Every row belongs to one group in each of 4 separate groupings. Each group adds its own fixed numbers to the row, and there is some noise. The rows also spread widely along 15 directions, which tell nothing about the answers.
In the rows, zero is written as 128.
Some rows, each with its group in each grouping after it:
[103 128 105 142 231  84 133 129 125 160 141 121 158 126 109 115 102 142
 136  85 112 112 112 111 164 136 134]
k575 roz G k532
[155 136 117 123 122 166 157 213 140 115  98 147 126 118 185 126 136  76
 154 148 137 142 184 172 140 154  97]
k385 ziv G k839
[145 138 118 140 136  84 138 200 124 165 130 140 120 146 128 184 135 125
 155 120 126 116 114 115 144 146 100]
k385 firib M k778
[132 103  83 107 171 109 137 169 131 132 136 113 179 121 107  94  95 121
 142 122 121 110 149  89 133 158 219]
k497 ziv R k850
[133 164  87 108 103 131 140 138 133  86 141 145 113 147 133 109 136 172
 128 154  66  80 131 121 145 103 117]
k497 firib M k778
[163 118 106 216 107 179 121 121 122 125 117 139 131 140 106  65  72 160
 162 150 138 145 109 115 125  52 124]
k600 roz R k850
[123 161 157 133  73 135 128  57 140 122 177  86 159  95  85 119 147 154
 118 133 131 158  99 129 109 119 150]
k575 firib R k950
[177 109 168 197 125 148  96 115 150 150 139 108 132 132 102 158  82 108
 166 109 161 192 105 137 115 163 133]
k844 firib G k950
[132 115 134 121 126 149 142 141 152 159 108 113 177  56 193 160 166  75
 111 144 195 151 132 124 121 102 166]
k600 roz G k839
[135 157 117  99 142 157 169 113 166 176 129 166  67 166 182 166 115 137
 117 137  97 106  87 156 164 108 141]
k844 firib M k532
[154 159 138 141 121 158 157 122  90 102 139 137  73 163  98 130 107 139
 120 116 143 139 112 163 101 107 102]
k600 firib M k839
[123 109 164  79 101 163 147  84 125 116 165 111  90 143  96 153 130 130
  85  76 172 140 128 168 100 139 141]
k600 firib G k532
[159 129 119 157 143 158  87  97 121  85 164 130 134 109 104  78  89 138
 166 130 135 154  99 106 124 150 174]
k497 roz R k850
[105 134 128  69  67 182 134 106  88  92 204  76 145 113 112 116 123 143
 156 103 109 176 149 123 154 170 169]
k844 ziv R k839
[140 138 151 168 165 103 134 136 164 182 166 149 117 112 152 191 132 136
 159 106 159 139  62 146 152 121  71]
k497 roz M k950
[106 155 133 151 108  99  92  87  75  89 130 167  79 172  76 116 145 172
 106 123 115 121 109 136 104 139  91]
k575 ziv G k950
[ 86 162 126  99 133 109 152 152 143 181  93  72 165 129 127 151 121  97
 146 126  90 152 159 105 174 133 128]
k497 ziv G k950
[146 155 143 158 168 146 177  86 162 164 182 155 140  84 169 147 158 125
 108 119 160 140  67 226 127 120 108]
k385 roz M k839
[ 77 126 128 111 186 111 138  52  87 147 127 153  84 173  99 133 107 151
  82  98 146 111  81 135 126 109 162]
k497 ziv M k950
[140  92 135 122 162 103 127 154 180 176 127 145  96 158 162 170  99 123
 149 108 141 109 106 118 132 124 132]
k844 roz R k839
[128 111  98 186 165 121 166 127  88 166 151 151 133 166  86 122  91 165
 126  94 124 124 112 163 150 105 116]
k575 ziv R k850
[ 49 157 147 104  86 143 152  79 106 177  88  85 112 191  91 114 120 111
 109 125  75 175 143 174 148 131 130]
k385 ziv M k839
[143 133 107 161 127  97 138 188  80 106 132 111 170  83 133 184 158 118
 132 120 156 141 145  99 122 109  84]
k600 firib M k839
[121 122 141 109 161 108 141 104  80 139 178  99 117 156  57 164 103 143
 122  59 156 147 107 127 118 164 154]
k844 roz G k850
[103 141 137 133 146  75  89 130 116 112  90  75 159 118  76 122 114 120
 141 124 134 138 145  44 113 112 119]
k497 roz G k950
[118 109  65 129  70  75 178 206  91 144 134 133 169 154 101 168 163 173
 102 128  83  77 170 120 135  88 112]
k575 ziv M k778
[ 99 137 146 124 175  87 106 128 124 115 144 111 137 106  96 107 136 136
 135 100 169 117 111  91 133 130  99]
k497 firib G k532
[186 116 143 111 141 139 106 142 238 137 152 131 107 144 169 168  83 152
 180 128 107 101  98  68 133 118 153]
k844 firib G k850
[155 148 161  99  67 168 194 131 193 168 190  86 144 112 111 142 137 128
 130 114 149 137 120 193 121 117 120]
k497 roz G k778
[151 124 138 142 127 101 133 172 147  99 147 106 176  79 121 133 151 119
 142 123 159 134 155 119 105 144  97]
k575 firib R k950
[149 139 131  89 125 145 149 118 219  95 194 107 164  90 165 138 139 165
 151 123  84 107 133 118 134 106 109]
k575 roz M k850
[154  88 145 113 137 145 154 115 228 133 163 139 107 146 166 151  96 155
 126 104 122  90 123 157 118  83 113]
k497 ziv R k839
[162 127 121 125 111 167 127  77 168  66 190 120 123 141 116 104  86 174
 131 112  72 122 131 157 115 127 146]
k497 ziv R k839
[128 161 144 163 167 107  99  67 143 113 114 105 120 140 106 127 101 123
 128 122  90 149 112 136 114 137  97]
k600 roz R k778
[102  72 144  96 188  83  83 120 121  67 128 129 136  95 152 142 148 119
 114  98 209 101 143  63  96 124 120]
k844 firib R k839

New rows, each followed by its group in each grouping:
[133  99  97 158  80 145  75 100  92  31 159 181  98 152 129 114 132 189
 123 121  70 118 157 137 132 130  81]
k575 ziv R k532
[143 104 113 127 117 107 118 153 192 164  73 129 104 202 112 145  79 128
 130 136  74 100 147 109 124 106 152]
k497 roz G k850
[189 162 103 202 131 149 172 126 116 132 120 148 140 114 138 130 124 109
 102 157 136 143 115 199 110 115 136]
k844 firib R k839
[ 99 105 149 129 150  80  98 141 111 119 100  88 147 154  40  79 103 123
 131 106 169 120 141  74  73 140 148]
k600 ziv G k778
[142 112 113 131 170 172 118 106 138 136 148 154 112 145 136  86  72 147
 156 124 137 112  92 111 154 120 195]
k497 ziv G k778
[121 177 114  94 117 158 163 137 160 159 137 127 116 121 177 149 128 128
 155 149  84 134 112 133 185 114 122]
k497 roz M k950
[110 104 101  97  88  76 149 180 140 156 110 145 102 192 119 197 145 161
 105 104  73  85 169 134 140 111  86]
k575 roz G k950
[107  97 120 115 155 142 159 119 108  93 143 102 196  43 160 138 169  99
  83 102 198 139 174 149 141 108 110]
k497 firib R k532
[136  91  90 142 174  65 146 171 131 154 133 156 159 127 148 191 139 156
 110 101 138  67 127  99 136  93 121]
k385 ziv G k778
[135 192 143  52 103 180 164 113 106 111 191 116  74 126 142 159 130 152
 149 108 128 134  98 120 159 123 128]
k385 firib G k839
[151 116 134 142  98 146 142 135  94 150 100 113 114 129 130 205 104  84
 112 122 160 167 140 109 127 109 146]
k497 ziv R k532
[150 121 148 114 155 123 180 183 138 101  99 111 120 139 135 175 125  91
 110 102 158 122 196 155  93 110  49]
k575 ziv G k839
[154 112 162 167 123 185 149  91 105 112 125  89 137  95 126 168 102 113
 115 100 206 176 130 120 100  42  93]
k600 roz G k839
[ 95  53 137 119 156 136 104 132 173 150  89 146 136 141 169 109 111 102
 131 121 153 123 147 116 134 120 152]
k385 ziv M k532
[116 191 120 113 111 116  98  97 183 113 105 156  99 133 152  84 155 158
 125 183  89  89  90 102 117  95 127]
k600 roz G k850
[141 109  92 114 132 141 120 151 106 104 179 208 101 119 175 124 163 165
 126 126 152  90 101 148 148 147 152]
k575 firib G k839
[119 111 134 145 120 116 107 184  84 174  74 156 103 137 120 139 139  76
 141 142 214 153 115 107 126 143 139]
k497 roz G k850
[ 69 114 124 125  90 183 102  48  71  98 117 166 117 125 168 119 174 114
  89 148 145 173 130 183 144 148 136]
k844 ziv M k850
[134  92 141 207 148 116  97 111  83 127 157 123 176  87  90 127 122 125
 140 106 197 174 106 111 112 136 130]
k575 ziv R k850
[141 101 141 144 203  65 100 120 187 114 157 130 138 147 104 142 101 159
 135  82 119  98 117 114  96 160 115]
k844 ziv G k950
[159 167 142 123 141 159 159 118 117  97 179 103 113 105 128 150 103 151
 161 106 151 143 111 101 140 105  91]
k844 firib R k950
[129 110 113  87 151  96 181 197 139 146 150 110 174  78 150 176 160 124
 116  93 175  92 155  97 137  95 114]
k385 roz G k532
[ 96 125 156 134 219 128 123  63 100 101 135 111 136 115 117 128 115 108
 122  82 153 169 129 150 131 157  98]
k575 roz M k950
[ 91 114 104 141 137 117  54 130 163  96  83 147 147 131 161  77 138 127
 154 156  81 124 155 107 168 149 109]
k497 firib G k850
[175 104 117 168  72 171 125  82 131  93 143 124 125 136 136 185 107 168
  96 116 105 137 132 134 113  61 129]
k600 firib G k839
[152 124 115 195 137 121 128  94 148 137 134 159 108 168 113 125  99 175
 122 127 116 108  93 153 122  83 104]
k844 firib R k850
[ 92 208 149 127  71 137 108 129 115 123 154 123 104 121 123 116 158 138
 182 151  90 175 100 139 168 164  57]
k497 ziv M k950
[119 100 110 150 159  79 126 158 117 146 125 136 129 174  59 102 103 153
 128 105 144 100 115 114 111 122 148]
k497 firib M k850
[115 142 143 155 176 102  60  96 107 124 116 171 107 113 159 149 156 111
 135 131 159 140  81 113 143 171 117]
k385 firib G k778
[109  49 139 139 133 165 133 108 158 177  92 124 146 129 157 138 105 104
 109 103 174 145 149 139 144  75 149]
k385 roz G k532
[126 138 103 131 158  87 133 171  88 106 160 111 146 113 123 181 133 140
 152  92 112 123 143 103 172 146  70]
k497 firib R k778
[116 136 130  97  89 163 123 158  95  85  96 162  75 148 124  78 151 104
 123 148 174 130 156 159 119 155 112]
k497 firib G k950
[171 128 106 190 109 115 158 176 102 129  98 121 120 161  90 149  91 128
 129 126 122 129 155 140 110  69  77]
k497 roz R k839
[157 170 152 150 133 105 125 169 150 149 106 145 108  89 167 181 163  86
 135 157 181 137  86 107 108 125  95]
k600 firib M k532
[128 144 161 151 169 129  91  95 121 114 126 121 100 130  91  94  91 110
 149 122 160 156  85 105 107 139 134]
k497 roz M k532
[ 99  90 106 151 148 127 111 163  61 149  72 149 119 131 145 153 126  91
 121 116 173 148 154 109 166 113 109]
k497 roz G k532
[132  80 142 138 157 130 126 128 184 153 159 119 129 169  92  85  58 161
 172  91 128 115 116 112 126 119 148]
k385 ziv R k850
[ 96 150  86 124 111 121 110 159  94 125 124 132 144 128 137 127 149 137
 154 142  82 143 134 103 176 154 129]
k600 firib M k850
[ 81 134 111  91 114 168 183 140  91 126 103 109 139 148 125  96 133 106
 115 131 130 145 181 167 143 126 122]
k844 ziv M k850
[ 82  97 102  89 129 134 145 117  99 118 174  92 151 151  90 128 113 159
 130  67  92 140 165 146 178 153 128]
k497 firib R k850
[ 84 114 130  40 124  99 142 145 129 140 144 166  97 144 145 146 188 126
  95 112 157  98 124 159 123 186 158]
k385 firib M k950
[129 117 146 159 156  90  78  96 158 115 160 103 149 132  93 163 116 140
 146  81  91 159 124 141 132 181  89]
k497 roz G k850
[128 133 176 171 114 125 131 105 139 135 143 113 100 150 107 178 128 124
 126  94 140 171 114 197 122 128  33]
k497 firib M k839
[108 140  95 122  61 156 150 123  53 100 110 125 148 129 106 114 153 130
  97 155 130 140 156 121 117  96 157]
k385 ziv M k850
[156 138 157  95  46  92 132 160 206 162 154 128 103 144 133 191 168 136
 122 141 126 103 103 136  84 134 129]
k844 roz G k839
[107 168 133 127 105 158 158 147 122 145  88 134 112 137 139 100 142  93
 133 166 144 149 134 163 139 117 100]
k497 ziv M k850
[148 171 147 162  77 120 180 165 193 177 156  85 196  83 113 127 171 118
 142 145 143 152 124 185 114 126  84]
k844 roz G k850
[132 133 114 110 178  94 143 124 153 172 151 111 183  92 141 179 150  99
 103 107 127 127 113 150 147 189 196]
k497 firib G k778
[194 148  93 173 131  76 144 156 133 168 155 188 109 147 121 198 137 153
  98 137 122  78  69 152 106 134 163]
k497 ziv G k778
[ 93 151 165  93  89 160 149  60 115 150 111  45 165 103 102 145 132  99
 103 128 149 174 139  99 125  86 160]
k575 roz G k778
[118 189  95 144 149 100 161 150 108  83 156 131 157 111 106  80 171 138
 117 129  81 123 151 206 127 174  61]
k844 roz M k532
[ 92  84 102 138  95 143 136 117  83 112 182 106 178 138  83 107 125 179
 134  93 106 137 153 135 153 118 128]
k575 ziv M k778
[125 126 101 141 134 157 149 122  53 113 111 146 117 157 105 102 109 122
 103 126 140 137 146 150 123 120 164]
k575 ziv G k839
[138 185 120 167 129  92 131 158  94 151 152 142 138 107 106 158 172 116
 133 136 136 160  83 158 125 192 116]
k600 firib M k850
[124 121 125 111  72 128 163 108 103 171 196 108 135 142  70 165 142 152
  94  88 132 145 102 186 123 144 181]
k497 roz G k839
[115  72 144  91 165 119 104 114 143 127 140 136 115 134 111 115 108 129
 122  94 195 108 114  97 106 134 182]
k497 roz G k950
[140 100 153 184 168 113  76 100 134 116 153 105 145 124  99 141  87 142
 160  93 143 162  93  90 112 130 131]
k600 firib M k839
[157 157 133 145 156  91 124 123 184 114 123 122 118 152 129 173 106 150
 135 124  83 104 125 105 110 112  84]
k844 ziv G k850
